The same things were measured in two ways. Each way mixes the same 9 hidden numbers, adds some noise and spreads widely along 5 directions of its own, which tell nothing about the thing.
In the rows, 128 means zero.
Some things both ways: the first way, then the second way.
[ 81 103 134 179 106 174  81 147 128  65 127  45 145 136 107]
[144  87 113 109 176 130 130 133 164 158 167 172 112 144 168 130 132 114
 139 146 106 111 126]

[116 151 108 239 105 128 154 130 131 119  70 177 106 135  29]
[ 89 168 106 138 125 135 129 121 111 152 131  85 115 134 100 111 134 158
 147 130 154 134 119]

[163  86 151 127  89  99 119 104  97 106 145 100 164  96 166]
[142  94 121 130 161 128 146 163 175 136 105 208 125 139 155 121 151 131
 108 100 132 131 138]

[ 93 149 154  77 111  60 202 131  65 163 114 154  82  49 204]
[145  45 135 170 139 154 155 125 133 108 168 143 181 118 143 157 111 136
 138 142  55  81  84]

[127 118 148  95 175 166  85 123 156 124 175  92 120 181  46]
[ 94 172 141 128  89 112 165 109 129 125 124 111 113 158  77 134 100 167
 156 175 105 143 122]

[ 92  88  56  99 111 164 148 115 108 108 118  79 148 130 114]
[111 139 118  86 116 146 153 123 101 129  97 197 121 143 119  90  72 152
 137  83 104 129 159]

[102 105 115 147 121 100 102 124 170 179  95 122 165 165  69]
[ 85 176 128 150 133 116 137 133 104 156 135 106  98 140  93 101 143 131
 143 129 153 166 157]

[108 176 113 105 131 150  47 112 156 103 117 114 147 147 110]
[153 139 151  96  85  88 140 120 128 102 111 179 131 141 106 117  97 126
 154 120 120 106 134]

[135 101 135  99  86  40 145 107 113 141  91 120 199 104 207]
[102 125 146 122 117 128 188 140 132 160 161  94  94 178 150 124 172 123
 112 176 101 176 106]

[ 88 118 127 140  92 145 157 174 107  94 120  75 101  91 107]
[115 100 117 145 138 136  73 114 123 115 149 105 134 105 111 167  96  83
 154  97 133 129 151]

[119 128  93 150 170 145 127 197 147 109 161 109 131 177  58]
[ 96  66 121 115 145 145  66 112 129 115 145 141  84 118 144 172 118 125
 141 116  98 105  89]

[118 158 126 156 134 116 114 150 132 111 149 147 139 133 170]
[158 133 131  94 126 143 127 115 134 103 142 117 137 151 139 128 122 109
 151 147 124 100  99]

[ 88 139 110 127 109 106 199 122  83 142  95 121 155  71  85]
[ 95 160 145  66  74 114 162  98  72 120 132 144  98 161  88  92  71 156
 192 158  67 116 109]

[ 98 116  58  68 163  96 122 118 142 173  54 153  92 118 188]
[ 99 122 133 124 138 135 162 155 122 156 105 132 125 123 130 124 108 134
 109 127 126 126 158]

[126 105 112 102  67 137 100 150 133 106 121  86 151 145 142]
[145  77 110 180 116 197 118 107 104  74 148 112 202 133 114 144 111 124
 134  65  91 136  94]

[117 159 129 161 153 142 158 128 105  96 107 138  96 153  81]
[108 113 124 112 112  98 122 130 139 149 125 135 123 130 123 154  93 157
 116 142 129 106 127]

[152 117 125 104 135 110 149  84 121 126 135 113 134 129 151]
[110  94 140 129 125 123 168 177 129 140  97 155 135 142 141 121 141 162
  91 132 111 117 115]

[105 170 144 127 118 153  99 153 108  73 181 117 141 164 141]
[191  87 128 123 106 109 105  74 168  84 169 214 125 138 139 179  69 113
 159 127  75  89 120]

[154  94 181 126 126  93  76  94 136 146 167  95 152 113 111]
[149  78 135 204 180  99 101 167 155 119 136 187 127  99 124 130 182 109
 120  98 150 120 138]

[ 75 118  83 112 124 163 132 126  86  89 126  94 116  83 173]
[122  82 125 118 155 152 168 127 142 155 170 154 109 144 169 129 151 109
 131 146  78 126 107]

[163  86 100  86 162 106 129 112 117 109 131  85 152 157 173]
[ 95  87 138 200 147 111  95 165 139 142 139  85  85 117 151 183 178 103
  47 119 160 196 159]

[123 108  99  10 146 138  97  96  89 111 109  94 117  83 141]
[113 111 139 148 126 129 134 142 124 120 113 167 121 139 110 125 134 131
 123  97 118 154 138]

[124 144  74  72  94 183 160 112 107  83 154 102 155 103 141]
[117  88 120 122 120 164 148 118 133 141 134 148 126 127 156 111 163 126
 125  65 116 124  86]

Other things, the second way, with their names:
(1264): [197  69 131 188 120 132 109  73 131  71 210 167 171 123 139 149 120 119
 173 134  65  76  60]
(702): [122 134 123 153 132 151 176 122 140 137 133 136 140 115 127 114 137 120
 143 102 131 115 131]
(1111): [132 109 137 143 129 122 149 137 107 126 148 128 172 120 103 116 114 105
 158 134 103 106 141]
(50): [134 142 106  83 117 142 130  94 146 132 145 133 139 149 128 141  80 128
 163 135 114 104 127]
(179): [138  91 133 156 151  83  68 121 144 130 172 148  81 113 150 162 151  89
 116 125 137 121 133]
(1001): [140 135 119 124 109 121 133 137 151 128  76 152 155 106 128 131 109 143
 119  75 171  76 129]
(1226): [127  86 147 136 137 145 150 131 138  97 123 203 121 132 108 133 106 116
 164 109  72 136 141]
(47): [120  98 140 126 132 101  90 134 119 116 131 156 103 118 126 126 142 104
 135  93 137 126 132]
(767): [133 157 114  67 103 175 186 157 117 105  60 110 207 193 108  96  85 165
 128 135 132 139 127]
(735): [113 145 130 146 123  95  95 123 152 122 106 140 110 110  84 159  89 138
 149 128 150 109 157]
(1064): [138 112 131  97 126 113 146 145 126 131 139 159 131 161 146 105 150 125
 119 121 117 128 117]
(806): [131 130 131 116 107 115 117 128 132  90  91 177 149 140  91 148  58 165
 143 127 117 102 143]
(1141): [111 102 140  56 123 107 161 142 170 162 104 161 103 109 144 132 136  95
 146  93 137  86 129]
(1151): [152 125 126 141 115 112 119 124 125 108 130 161 148 140 105 131  94 138
 129 122 121 131 150]
(729): [ 90 117 136 138 125  78 121 149 144 168 120 108  99  95 119 148 145 127
 115 121 157 107 133]
(144): [123 130 145 136  87 114 103 106 103  74 122 146 119 148  84 139  99 122
 156 100 108 157 135]
(591): [146  66 118 149 152 139 150  94 169 137 170 228 109 101 158 125 148 114
 170  89  82  68  90]
(1259): [123 122 105 123 133 159 145 120 168 151 119 148 110 147 160 139 142 144
 105  90 149 149 125]
(1258): [156  79 127 156 111 135 113  92 145  84 149 174 152 123 117 165  98 153
 153 122  78  85  83]
(486): [103  69 113 171 167 139 154 162 120 175 138 163 135  96 156  94 165 152
 105 101 117  94 110]
(1017): [127  76 116 142 139 140 105 120 162 123 126 163 126 119 153 162 122 152
 119 121 120  79  86]
(1140): [ 73  77 111 118 119 160 158 135 130 161 132 119 130 160 147 140 144 171
  98 129  99 152  87]
(110): [153 136 107 112 113  92 137 117 155 182 148 126 139 125 163 126 124 144
 109 126 162  85 115]
(1209): [117 167 146 167 102 100 117 143 120 113  90 105 149 113  61 112 150 107
 143  74 182 154 166]
(978): [146 174 105 159 141 189 146 122 102  99 126  92 189 153  88 105  95 131
 162 136 134 139 144]
(639): [132 111 116 124  86 119 136  96 117 119 146 152 152 153 117 125 105 191
 141 137  88  94  60]
(208): [120 122 143 154 138 128 152 146  89 140 149 108 145 124 128 108 117 127
 130 156 113 111 122]
(470): [117 165 118 116 123 138 170 153  93 134 116  98 172 166 105  79 124 179
 134 162 133 114 104]
(279): [115 108 117 150 116 124 123 106 118 122 157 150 132 152 115 148  95 187
 145 166  74 119  96]
(670): [153 120 129  99  98 138 137 119 112  95 116 155 163 169 122 137  61 140
 120 123  96 142 151]
(580): [123 119 123 114 132 121 151 157 133 156 117 133 130 152 155 131 110 158
  92 154 132 120 128]
(320): [ 99 158 124  84 138 138 148 147 161 134  81 122 108 155 109 142 106 134
 149 154 148 130 148]
(1096): [117 126 118 131 122 162 167 148 138 123 113 107 169 174 105 129 125 155
 121 143 115 166 126]
(335): [140 186 125 201 157 110 106 143 132 120 124 126 113 135  95 128 114 135
 124 146 180 161 191]
(138): [107 123 107 109 166 186 130 162 114 136 121  50 152 148 138 107 161 102
 123 120 158 148 116]
(516): [106  83 142  79 158 157 128 161  98 115 124 125 132 166 148 123 109 126
 129 174  76 124 104]
(1003): [129 107 117  85 146 156 166 131 122 146 160 153 142 168 153 102 117 141
 148 156  80 123 110]
(98): [ 96 120 142  83 128 117 154 150 140 161 107 116  93 121 150 136 123 122
 123 140 133  98 125]
(289): [131 142 120  70 108 122 113 117 100 122 119 138 136 153 123 115  64 124
 145 122 122 108 146]
(246): [ 87  73 134  95 126 119 104 134 104 138 143 117 114 124 133 144 128 108
 135 114 102 124 112]
(861): [139 155 112  93 142 163 134 125 148 134 136  95 130 158 139 135 109 108
 146 143 144 135 138]
(306): [ 97 136 131  85 127 157 154 153 110 105  77 112 152 134  83  96 120 129
 172 121 130 113 116]
(1205): [ 87 109 137 133 120 103  83 144  99 130 125  79 118  99 110 128 155 100
 132  88 159 128 129]
(323): [ 94 159 108 170 156 166 126 125 113 139 142  69 116 141 113 134 136 141
 130 141 146 158 130]
(1133): [142 152 112  69 101 182  97 107 102  41  73 153 160 168  81 112  49 149
 186 100 120 107 106]
(444): [120 136 114 136 117 101  80 115 124 135 159 101 114 147 124 154 123 136
 114 146 148 145 122]
(492): [145 162 125 144 120 120 162 127 167 143 112 176 127 139 117 133 104 140
 121 116 145 135 174]
(954): [162 129 128 131 152 158 139 119 125  97 144 166 128 152 125 105 118 115
 166 142 101 118 122]
(694): [136 156 119 124 140 139 129 134 113 125 143  96 136 175 122 132 100 149
 122 180 124 156 144]
(434): [108  93 124 125 164 177 188 162 140 171 140  91 138 138 170 112 190 128
 114 148 121 116  80]
(154): [136 110 138 136 121 127  93 116  95  85 155 126 143 143  95 121 122 108
 168 122 102 139 115]
(902): [ 95 199 117  45 103 178 214 168 127 138  49  72 158 202 104  83 116 171
 130 149 148 155 120]
(1069): [126  31 141 156 156 152 172 177 140 131 115 169 159 116 172 132 151 152
  87 122  79  87  79]
(1045): [122 140 130 123 129  81 154 140 145 167 123 190 104 121 126  92 145 134
 134 105 146 121 150]
(955): [117 153 148 107 131  98 137 146 141 126 118 113 109 144 103 121 137 128
 150 183 137 124 125]
(511): [105 167 153 127 104  93 164 128 109 151 140 103 107 135 108 121 113 134
 149 174 116 125 137]
(505): [115  98 130 128 105 129  76  95 138 101 140 135 111 113 104 177  97  99
 154  86 117 126 136]
(111): [116 169 136 121 122 126 180 137 114 150 136  67 160 141  97 110 102 102
 153 149 132 142 170]
(857): [114 160 114 123  76 120  78 106 101  83  82 167 129 144  69 123  81 170
 137  58 154 150 138]
(732): [133 128 133  89 123  97 129 150 139 144  99 166 106 122 152 111 129  98
 102  80 167 126 165]
(664): [125 144 101 146 150 129 149 122 193 177 123 171 109 115 144 139 125 150
 126 106 154 117 159]
(1034): [141 123 126 161 113  92 104  95 122 132 180 168 104 141 128 135 102 145
 136 138  99 131 132]
(311): [157 217 114 125  92  80 103 102 129 128 125 103 156 140  79 119  75 124
 151 107 198 132 192]
(363): [135 144 117 135 135  99 142 124 197 158 115 185 103 134 130 138 127 175
 134 147 153  99 122]
(19): [109 153 145 136 134 118 159 153 118 143 132  80 132 140 104 118 136 143
 143 192 133 120 122]
(659): [107 156 126 105 128  90  80 112 119 129 133 146  75 128 106 131  98 139
 158 143 155 110 138]
(381): [127 139 130 126 111  91 193 128 159 176 135 168 126 138 129 105 144 166
 129 133 121 105 116]
(146): [127 146 114 140  89 155 118 106  94  88 139  67 172 162  88 134  95 164
 144 146 117 145  93]
(1040): [ 92 114 110 141 128 181 148 152 120 132  88  95 165 117 114 131 120 137
 111  79 147 136 138]
(768): [113  98 135 137 153 101 104 149 127 137 126 158 102  98 128 127 142 120
 138 130 137  82 117]
(649): [ 84 153 118 111 130 124 126 131 111 169 129  95  91 132 124 109 130 146
 138 127 151 135 126]
(63): [120  90 132  97 168 129 146 171 135 149 117 147 120 135 158  99 169 119
 126 139 128 102 105]
(469): [127  67 122 184 129  84  66  95 166 154 191 141  96  86 158 200 129  99
  99  98 130 124 143]
(851): [103  85 140 142 109 127 104 108 114 107 142 130 128 110 113 171  81 135
 139 124  84 111 121]
(318): [141 187 110 130 138 137 123 137 119 125 119 128 118 174 119  87 140 124
 118 110 180 182 162]
(52): [151 118 134  52 122 122 154 136  90 129 152 151 140 176 162  84  91 148
 128 192  81  90  96]
(51): [120 151 124 116 108 141 178 136 110 111 109 133 170 178  81 102  94 170
 155 152  99 148 129]
(1134): [164 115 114 139 125 134 113 108 161 106 144 167 113 147 151 151 122 145
 123 127 123 116 100]
(1049): [110 121 127 193 161 121  92 135 134 134 174 104  79 149 133 140 200 114
 115 136 150 184 116]
(327): [104 111 121 158 145 112 130 131 120 169 161 128 113 115 133 135 116 135
 125 141 117 119 153]
(1123): [125 181 101  65 114 176 173 125 133 136 112  75 165 171 121 113  99 144
 149 148 147 108 115]
(781): [142 151 115 130 118 108 108  98 120 150 173 105 125 133 140 131 110 108
 125 119 145 131 143]
(707): [129 166 128 114 146 104 132  96 217 154 137 160  37 119 142 178 120 102
 157 148 150 112 162]
(918): [133 154 155 134  85  92 157 129  81 102 134 104 180 141  74 125  56 144
 160 175  96 116 157]
(642): [147 139 129  66 124 146 206 158 103 133 127 114 186 186 130  70 120 158
 144 192  96 106  90]
(1196): [160 137 114 139 113 142 111  99  97  86 133 158 173 133  93 112  65 138
 174  99 109 100 137]
(170): [108 206 134 138 125 158 173 138 134 125 109  39 115 174  89 128 144 117
 138 159 165 202 153]
(182): [123 118 129  55 123 156 148 159  85 108  83 129 173 160 128 102  64 148
 129 143 108 107 123]
(773): [129 111 134 132 158 150 146 132 152 140 150 138  93 139 157 130 158  75
 124 111 119 158 151]
(1029): [122 127 131 152 114  92 110 132 136 123 130 123 126 123 103 126 150 162
 139 140 151  92  86]
(791): [112 136 115  83 150 114 115 122 166 184 151 109  76 137 174 158 121 113
 114 162 148 120 141]
(112): [117 131 125 153 107 129 152  98 162 164 176  98  81 159 157 145 173 150
 105 147 125 160  89]
(549): [ 91 132 139 137 139  73 146 164 130 212 144 101  84  99 157 117 168  91
  85 110 171 146 180]
(87): [129 155 133 114 114  80 122 120 110 151 179 111 110 166 124 114 132 121
 125 158 133 165 142]
(1238): [148  74 135  91 103 119 118 130 142 112 132 145 143 133 160 148 125 134
 120 128 112  75  68]
(1014): [141 178 117  98  91  84 136 112 125 139 124 123 167 132  82  93  92 160
 172 134 154  83 123]
(326): [ 82 115 125 197 147 117 116 147 133 176 149  61 123  83 109 136 191  95
 123  95 174 150 141]
(622): [119 131 123 179 152 119  80 145 154 122 113 121 114  94  98 140 171  93
 137  81 196 135 151]
(865): [127 147 124 136 147 129 142 158 129 131 105 124 142 126 107 106 134 136
 147 137 155 104 128]
(458): [155 113 133 144 105 112  59  97  75  64 152 125 163 118  93 121  96 116
 171 105 125  86  99]
(530): [115 137 133 123 124 134 119 137 139 110 101 105 127 124  99 119 159 119
 156 103 159 117 104]
(480): [140 114 118 131 109 103 119 113 151 130 136 148 147 129 117 154  86 153
 140 133 125  93 120]
(1004): [132 176 128  88 122 132 181 159 131 134 103 107 151 180 109  96 123 156
 131 166 141 143 137]
(581): [ 98 157 135  98 120 144 173 163 111 144  91  93 136 140 111  74 182  86
 132  71 166 163 144]
(191): [130 176 140  60  92 140 161 127  63  97 126  98 142 185 106  75  93 130
 162 157 105 133 112]
(656): [124  88 115  93 149 151 142 151 134 146 114 129 162 123 158 130 109 121
 116 122 124  97 129]
(183): [143 154 117  98 129  79  92 118 158 142 135 175  66 151 154 149  86 128
  99 134 162 142 172]
(441): [150  65 118 106 107 189 166 124  81  87 118 166 240 134 117 110  37 178
 159 118  41  50  84]
(1075): [130 130 145 162 157 104 121 137 141 119 148 163  78 134 119 123 165  91
 143 131 131 153 148]
(874): [137 164 126 156 114  92  78 132 132 109  88 142 126 110  90 154  75 112
 111  73 193 149 215]
(226): [138 147 126 131 100 125 146  90 129 123 177 137 129 178 109 137  95 142
 154 161  90 158 124]
(1146): [ 98 132 128 144 125 128 135 123 126 127 129 132 113 146  98 146  91 160
 146 166 100 141 139]
(863): [118 137  91 112 176 143 155 169 157 198 112 147 119 136 175 107 135 144
  81 111 175 137 173]
(124): [ 97 127 147 116 150  85 105 173 114 152 126  92  94 114 129 131 141 105
 116 160 157 123 144]
(1129): [ 98 134 135 174 120 125 141 123 170 155 112 107 104  80 110 173 121  90
 131  75 163 132 191]
(693): [140 117 116 137 160 132 110 144 132 128 150 137 126 149 142 127 129 128
 121 145 132 136 136]
(778): [108  80 137 100 137 148 178 155 178 144  99 141 122 160 152 161 129 149
 107 168  96 125 103]

Some of these things the first way, each followed by its name:
[ 96 152 127 111 206  61 143 142 127 179 125 151 112 129 133] -> (124)
[137 130 104 173 153  86 149 130 103  84 103 147 162 172 163] -> (183)
[113 112 135 191  99  81 114 176 158 147 142 150 139 157 159] -> (861)
[ 73 126 122 182  90 117 107 144 121 121  93 106 153 127 124] -> (1003)
[124 116 145 195  10  72  59 117 186  86  40  62 227 120 190] -> (1264)
[ 89 147 116 191 111 114  72 117 215 171  97 115 169 196  84] -> (511)
[ 80 129 132 174 141  95 164 110 119 112 115  68 188 142 169] -> (52)
[101  96 101  98 130 112 145 110 115 111 113  60 180  87 172] -> (191)
[110 138 115 126  89 145 139  76 109 104  88 107 148  89 111] -> (1045)
[160 156 105 114 115 105 155 116 160 137 125 160 118 134 170] -> (1001)
[116 147 129 153 146 110  96 139 138 108 121 117 168 155 122] -> (179)
[115 137 144 161 122  93 156 123  92 111  68 138 119 124  82] -> (279)
[124 171 122 173  75 100 239  91  69  48  44 136 134  63 203] -> (110)
[113 114 115  79 165 192 101 141 126 123 165  94  53  63  72] -> (306)
[127 142 116 196  36 198  76  65 162  43  61  58 168 130  86] -> (381)
[ 89 188  98 112  88 175 119 149 143 107 142 124 108  99 119] -> (1141)
[116 118 142 151  75  56 153 136  92 126 123 123 169 146 172] -> (670)
[ 92 134  90 152 100 142 106 140 109 124 165 146 138 124 155] -> (773)
[128 137 111 100 130 135 153 134 115 107 126 123 122 169  79] -> (1140)
[115  86  88 186  93 111 139 115 136 110  74 120 143 155 172] -> (863)
[ 96  89 106 159 118  98 123 102 185 164 101  68 175 149 152] -> (208)
[146 110 131 174 126 104 142 160 154 131 181 165 152 133 157] -> (707)
[131  91 139 136  99 163 122  95 117  96 171  88 140 140 135] -> (492)
[104 121  88 138 137 150 134 137 156 108  81  89 139 142  68] -> (649)
[ 80 143 106 153 124 110 129 160 130 126  95 119 141 155 128] -> (289)
[157 146  94 179  77 115 136 106 139  70  89 149 188 160 145] -> (112)
[141  65 131 195 146  86  77  97 159 147 113 124 145 163 119] -> (335)
[141 150 164 117 141  81 145 124 160 142 134 137 170 198  89] -> (639)
[137 104 139 149 132  87  90 124 180 160 100 128 130 107 131] -> (865)
[147 119 148 102 156  92 126 125 117 122 120 126 103 131 116] -> (806)
[109 116 143 188 146 106 123 132  97  99 126 121 127 133 116] -> (693)
[ 69 128 176 111  96 121 131 125 114 157 142  72 125  87 110] -> (1111)
[ 96 103 165  98 125  82 105 103 141 130  91  64 150  98 195] -> (642)
[129 138 148 161  97 125 131 131 128  69  75  93 123 120 117] -> (480)
[ 96  92 131 153 134 123 118 134 122 155 150 135  94 113 144] -> (978)
[136  93 109 110  92 157 117 104  75  29  79  64  91  50 169] -> (767)
[104 158 155 108 129 146 165 128 120 148 158 128  98 108  60] -> (326)
[125 125 143 166 152 145 114  90 141 113 113  95 125 135  79] -> (470)
[152 159 166 129 170 115 120 101 150 112 129 135 127 132  75] -> (1029)
[161 114  87 135  89 128 164 130 103  87 134 146 139 125 164] -> (1259)
[ 93 156  95 153  83 213 148 108  93  74 159 117 125  69 110] -> (591)
[103 162 138  76 180 110 128 133 140 135 131  89 143 124 102] -> (458)
[111 147 134 132  86 139 165 132 112  71 112  76 158 154 128] -> (469)
[119 128  79  96  74 155 148 140 139 139 118 139  88  91 149] -> (1129)
[133  69 117  52 182 169  60 124 140 103 173  86  98 127 139] -> (170)
[109 139 119  47 147 142  62  98 132  97 120  81 173 136 153] -> (1064)
[117 149 118 163 150 106 154 117 112 136 110 145 109  83 100] -> (768)
[107 169 177  87 120 105 130 108 138 112  61 106 111  93 103] -> (1014)
[153 150 106 121 158  85  99 135 135 110 125 186 146 170 172] -> (1134)
[131 152 160 161 150 139 169 128  80  75 146 131  97 138  61] -> (146)
[124 112 174 211 103  38 136 127 161 180  81 136 143 108 137] -> (19)
[165 126 110  44 159 134 119 113 116  96 130 120 145 154  57] -> (857)
[114 143 125  80 223  86 212 138  64 138 123 157  95  68 112] -> (659)
[153 141 156  78 165 155 144 129 106  99 196 104  98  64  85] -> (530)
[ 91 178 162 191 104 178 117 122  94  49 104 119 105 142  62] -> (311)
[145 112 144 126 138 102 124 139 138 126 106 116 102 112  91] -> (735)
[ 75 121 108 148 142 145 162 118 121 119  86  98 114 127 103] -> (327)
[111  74  71  82 122 170 115  73 164 102  60  24 142  93 144] -> (486)
